There are 5 ways to turn a row about zero (a turn may also mirror it). The second row of each pair is the first, turned, with some noise. The first 45 pairs use one turn. New pairs use 2 turns, one after the other, and a turn may come again.
Known pairs, each followed by its turns in order:
[ 22  -8   9   4  -2  11 -18 -31]
[12 14 -3 -3 40 -9 -4 12]
(4)

[ -2  -3  12 -13   6  12  -6  13]
[ 14   9  -1   9 -15   1  -1  10]
(2)

[ 10   1  15  -2   1 -15  -5   6]
[ 16  13   2   2   9  -2 -11   3]
(3)

[21  8 -3 -4  8 13 -9  0]
[-9 13  0  1 14 16  7 -2]
(3)

[ 12 -14   9  -9  -2  -5  28  22]
[ 12 -28 -12 -12  -8  16  11 -11]
(4)

[ 1 -8  6 13 17  3  4  8]
[ 12  -3   2 -10  10  -2  15   8]
(3)

[19 -5 12  4 -2 -2 17  4]
[-18   7  -3  -4   3   8  20  -1]
(1)

[ -9  -4   5 -22  10  14   4  -6]
[-20   4  -8  -9  10  15  -3  -8]
(4)

[ -8  -8  -9  -3   6 -13   8   6]
[ -5   6 -11  -6  -2  13  -6  -9]
(0)

[  8  -8  -4  13  -8  -6 -20  16]
[  6  11 -19 -12  10 -11   0 -14]
(3)

[  7  11  -9   2   5 -29   0   0]
[ -9  15  20   8  14 -12  -4  -8]
(1)

[  1  -3  27  -4  -4  15 -17 -18]
[ 14   9 -11  22   9 -12 -21   6]
(2)

[ 21 -15  -9   1   5  -1  11  22]
[-27   4   6 -19  -5  -1   6  14]
(1)

[-25  31 -10  14   6   2  11  -1]
[ 22 -20 -30  -2  -1   0  -7  11]
(0)

[ 25   8  15  24  10  22 -18  15]
[ 23  21  -3 -28   1 -27  14  -5]
(4)

[  0 -20  -4   0  20  10  -3   7]
[ -2  -8   9 -20  17  -2  13  -1]
(3)

[-22   8 -18   3  -5   1  31 -12]
[ -9 -11  15  14 -10  10 -30 -18]
(4)

[ 8 16 -2 -2  9  2  1  1]
[  3 -10  -1   5 -17   0  -2   4]
(0)

[  0   0  -6  -5   4  11 -11   0]
[  4  -3  -5   3  -8   0 -10  11]
(1)

[ -6  -2 -12  -6  15   4  -2  -1]
[ -4   2 -12   1  -5  12  10   5]
(0)

[ 10   8   4   9 -11  10 -20  -1]
[ -1 -11   9  14   6 -20  10   2]
(0)

[-12  -3  -1  20   0  13  26   3]
[  1  -5 -18 -19  -5 -16  18 -10]
(1)

[ 15  -3 -10  18  -2   4  -8 -20]
[18 12 11  9 17 -7 -8  1]
(4)

[  4 -20  -6  -2  -9   4   5  15]
[  1  13   4  -5   4   3  11 -23]
(0)

[ 6  9  3  5 -3  7  1  2]
[ 8 -7  5  0 -5 -8  2  0]
(0)

[ 23  -1   8 -10  13  30 -16  -2]
[  6  25  -6 -29  20   4   9  -2]
(4)

[ -2  -3   3 -31  -1  -4   0   5]
[  0  -1  16  20 -17   9  -4   8]
(2)

[-2 -6 -8 -4 -3  3 -6 17]
[ -8  -7   4 -11  -6   2 -13   4]
(1)

[-10   3 -16   0  -4  12   1 -30]
[ -8   8  -5  16  23  10   4 -20]
(2)

[ -5   4  10  -6 -13  21 -16  -2]
[  8 -14 -13  10 -11  16  -9   0]
(1)

[  5   0   2   0 -29   9   4   3]
[  2   8  -1   3 -19   4  -1 -21]
(3)

[  0  -2 -17  16  -2  12 -14   5]
[  1  17 -12 -17  10  12   2   0]
(2)

[ 17 -19  17   0   2   1   0  -2]
[ 16  -1  14  -1   9 -14  -8  14]
(2)

[ -3  11  -2   0 -13  -8  14  12]
[ -9  -1   7  -6  -6  -1   2 -22]
(1)

[ 11  -3   5  -9  16   5 -22  12]
[ 1  4  1 -8 31  9 -4 -7]
(3)

[ 23   1 -12  -7   4  -1 -10  -3]
[-17  21   0  -5  10   3  -2  -1]
(3)

[ -6 -14  -6  -4   6  -5  14  -3]
[ -3 -10  -2  10   3  11   2 -13]
(4)

[-12  -4   0  12  -3  -5  -1   0]
[ -1  -3 -10  -6  14  -2  -2  -2]
(0)

[-27  -2   3  -3  16  19   3  -1]
[ 18   0 -17  18  -3  11  18  -4]
(2)

[-6 -3 -2  2 -5 -4 -2 -3]
[-4 -4  5  7  2 -3  1  2]
(4)

[25  0  0 31  1  1 -6 -4]
[  7  27 -19 -13  -1   5  18   8]
(3)

[  3  -3   6 -12 -31  -6   5   3]
[ -1  -6  16   0  -9   6 -27 -11]
(2)

[  8  -1  -1   8 -20 -15  -8   9]
[ -6   2   1   9   6 -18 -11 -18]
(0)

[ 21 -11   3  -9  15  12 -11  -5]
[-4  8 -3  7 -2 11  2 29]
(1)

[  2   1   8  -3 -25  17  11  -2]
[ 13   6   7   2  -4  -2 -15 -23]
(2)

New pairs. What belongs after each?
[ 17 -10  -1  -2   3  -5  -1 -12]
[ -8 -17   4  -4   1  12  -7  -1]
(2) (0)

[-25   4  -5  13  -4   1 -31  -5]
[  5   0 -25  14  -9   2  30  -1]
(2) (0)

[ 21  -5 -11   3  -2 -10   4   3]
[ -9  -6   3   9   0  -3 -15  15]
(0) (4)

[ -4   2   7  -2   2  20 -25  -3]
[-11  11 -22  14  10   1  10  -2]
(2) (3)

[  4  -8 -31   2 -13   9  10 -10]
[  1   7 -31   8   5  17   3  10]
(4) (1)

[ -6  -1   9  -8 -31  -6 -14  -8]
[ -9   1  11 -21  12  -4  24   9]
(1) (0)

[-12  -7   1 -18   6   9  -3   1]
[-16  -4 -18   2  -5  -5   5  -1]
(2) (1)

[ 29  18  -7 -12 -22   2  -2   9]
[ 19  -2  -1  19   8  18 -15 -26]
(2) (1)

[13  4 18 -3 -1  3  0  4]
[-11  -3   1   8   1  -9 -16  -8]
(2) (0)

[ -4   1 -11   5   6   7 -13  -1]
[  1   9 -11  -1   0  14   7   1]
(3) (0)

[ -2   5  14  17   0 -16   0 -17]
[ -4 -11   0  -2  11  17   9  20]
(2) (2)

[ 13  15 -16 -16   0 -17  -7   3]
[-27 -11   5  -4 -12 -14  -4   0]
(2) (4)

[-9  9 13 21  5 -1  8 13]
[ -5  12 -18  10 -12   2  -3  17]
(1) (0)

[-12  -2   2  -4  12  14   0   8]
[-15  -2   1   4   4   4 -17   1]
(4) (4)

[ 11 -15  13  -2   4  26   1  -4]
[ -6   6   1  -1 -19  20   0  18]
(4) (0)

[ -4  -1   8 -10  -2  19  -2   2]
[  8   9   3   5  -2 -11  14  -8]
(1) (0)

[ -1  10  -9  10  17  -3  -4 -16]
[  8  17   2   5  -8 -16 -10   9]
(4) (4)

[ -8  -8  23  -2 -24  -3   0  -2]
[ -1   9   5  -5  25   9  -1 -22]
(1) (4)

[-17  -1   3  -1 -31 -16   2 -31]
[ -2  -2 -17 -23  26  -1 -28  12]
(4) (1)

[ -8  15  13 -19 -21  -1   2  12]
[  2 -15   8  -3   5 -12  -9 -27]
(4) (3)

[ -3  -7 -14   5   8 -13  11   2]
[ -4  -1   5   1  -4  13 -19   2]
(1) (0)

[  5  14  25  23 -24 -10   2  -6]
[-41  -4   9   8   4   9 -12  -3]
(0) (0)

[ -4   7  13  -1   9   0 -12   5]
[-10  -5   2  -2  -8   1  17  -1]
(3) (0)

[-10 -19   2  11 -17   1   3 -20]
[ -5   6   4 -19   7  -4  20  20]
(1) (1)

[ 6  3  9  9 -4 10 -2 -7]
[ -7  -1   8  -3  -1   7 -11  -8]
(0) (0)

[  1  11   8 -16  -8 -14   0  -7]
[  6   3 -22  -6   6   7  -4  -5]
(3) (3)

[ -6 -10   1  -9  -3   3   6   1]
[ 2  4  1 -6  7  8  7  5]
(4) (0)

[ -6   0 -10  -4  -7  24 -14  23]
[ 14 -10  20  20 -11  10 -13  -4]
(4) (3)

[-4  2  3  5 -8 10  0 -7]
[ 5 11  0  7  6  1 -6  3]
(2) (4)

[  8   8  -1   1   2  -3 -14   9]
[  6 -11  -5  -5  13   4  -4  -2]
(0) (2)

[ 5  0 16  6 10  0  9  6]
[-10   9   2  -3  -6  -3 -12 -12]
(2) (0)

[  6   4  25 -14  31   0 -15  -5]
[ 42  -3 -10  -2 -11   9 -10   0]
(0) (2)

[ 14 -29   0 -18   7 -19  19   4]
[ 31   7   5  15  10   6 -26  10]
(3) (3)

[  3 -12   8  -2   6  -2   0   2]
[ 0  7 -7 -9 -7  4  3  1]
(4) (0)

[-1 -1 14  3 -3 -5  0 -8]
[-3 -3 -1 -7  8  4 -1 12]
(2) (2)

[ 1 -2 31 -5 27 12  3 -8]
[-17  13  -1   9 -36 -13  -2   0]
(1) (1)

[-31  10   1   5  14 -31   2  -6]
[-10 -21   7 -23 -10 -25  18 -10]
(2) (3)

[-10  18 -17   4   1  -2   5   1]
[  0   0 -20 -12  10  -4   0 -11]
(3) (0)

[ 11  27  -7   0  -2 -19  19  11]
[  6 -11 -10  14 -22  11 -17  19]
(1) (3)

[-22  -9   4   0  10   1  10   0]
[ 20 -12  -1   1  10 -12   6   0]
(4) (1)

[ 1  1 -8 -4  3 10 -5 12]
[-3 -4 -6  0  0 -7 16 -1]
(0) (1)

[ -7  -3  -2   6   1   0  -4 -11]
[-4 -5  2  6  9 -8  4  1]
(0) (3)

[ 17  -6   9  11   4   2  -3 -31]
[  0 -20   0   2 -31   9  -6   8]
(0) (2)

[-15  -2  -2   5   5   5  -1  23]
[ -8 -21   3   5   6   1 -16   5]
(4) (4)

[  2   7  -7  21 -29  -5  31   2]
[29 -5 16 16 11 17 16 16]
(2) (1)

[-22   2  -2 -18  -1  -3  -1  -9]
[  8  18   9 -13 -12  -6   5  -9]
(0) (4)

[12  4 16 -1  7  7 16 -2]
[ 2 13  5  7 10 19  4  8]
(4) (4)

[  1   4  -4  31 -10 -17  26   5]
[-15 -31   2  23  10   4  15  -3]
(1) (2)

[-31  -4  -3  31  -6  14 -14 -11]
[  3   5  10  10 -23 -28  -1  33]
(2) (1)

[ 26   2  -1  -5 -22   8 -21  31]
[ 21   6 -30   5   3  33 -11  -4]
(1) (2)

[ -7   0  -9  -2   1   0 -18  16]
[ 12  -4   4  18 -14  -1   3  -3]
(4) (3)

[31 -3 -4  4  6 -7 20 -1]
[ 13 -21   2  24 -12  -8   6   7]
(1) (3)

[  1   0  -1   0 -13   0 -10 -24]
[-11   0 -13 -10  13 -11   9   9]
(1) (1)

[  5  -7   1   0 -12  -3  31  11]
[ 11  -9  14  16  11 -10 -20   2]
(2) (2)

[ 7 -1 -2 23 -5  3 14 -3]
[-12  13   3  -1 -13  11  -7  14]
(2) (0)

[-6  0  1  7  6 -5  2  1]
[ 0  3 -7 -2 -8 -4 -1  5]
(4) (3)

[-2 -6 -3  1  0  3 -1 -3]
[0 2 2 1 4 4 5 2]
(2) (3)

[ -5 -11   1   0  22  20  -3  -1]
[ 11   1   7  -9 -18  16  11  10]
(1) (4)

[  1  -1  -6   9 -17  -2  -7   5]
[  1 -11   0 -18   0  -6  -5   4]
(1) (3)

[ 0 -6 -7  5 16  9  2  6]
[ -7   2   2   5 -12  11  -1  12]
(4) (3)

[-1  9 17  3 -9 11  0  3]
[-8 11 -2 -8 -8 13 10 -4]
(3) (3)

[-4 -2 -3 -3  9 -2  1 19]
[  7  -1   7   7  -6  12 -11  -3]
(1) (1)

[-15 -16 -21  -5  -6  -7  -5 -21]
[  4 -15  -1 -15   3  11  27  13]
(2) (0)

[ -1 -10   5  -2  16 -13   4 -21]
[ 15  -7   4 -12   8 -14  16  11]
(2) (3)

[ -8   2   5  -6  31  -8  31 -18]
[ 0 30 29 19 19 -3 -8  1]
(4) (4)

[  1  27  21   2   9 -14  31  -8]
[-30   9 -21 -22   3 -12 -16 -16]
(4) (3)

[ -8   8 -26 -22  11 -15  -5  -5]
[ 11  17 -23 -12  -6  -2   0 -22]
(4) (2)

[-10   5   3  -4  26   0   2   0]
[  3   3   3   5 -12 -18  20  -1]
(2) (3)

[ -2 -12   1 -24   8 -31  -2  15]
[  5 -19  28  12   2  19  -1  17]
(1) (0)

[ 21   5  -3   2  23   1   6 -17]
[ -1 -12 -11 -17  -5  14 -24  -3]
(2) (0)

[ -8   3   1  19 -13   1 -11   7]
[-21   3  -8 -13  -6   5  -1   2]
(0) (0)

[-11   4   3  -6  -1  31  -3   0]
[  8  -5  -4   0 -18 -27   2   9]
(2) (0)

[-4  7 -6  4 14  5 -5 -5]
[-5 -5  0  9 -3 -7 10  6]
(2) (3)

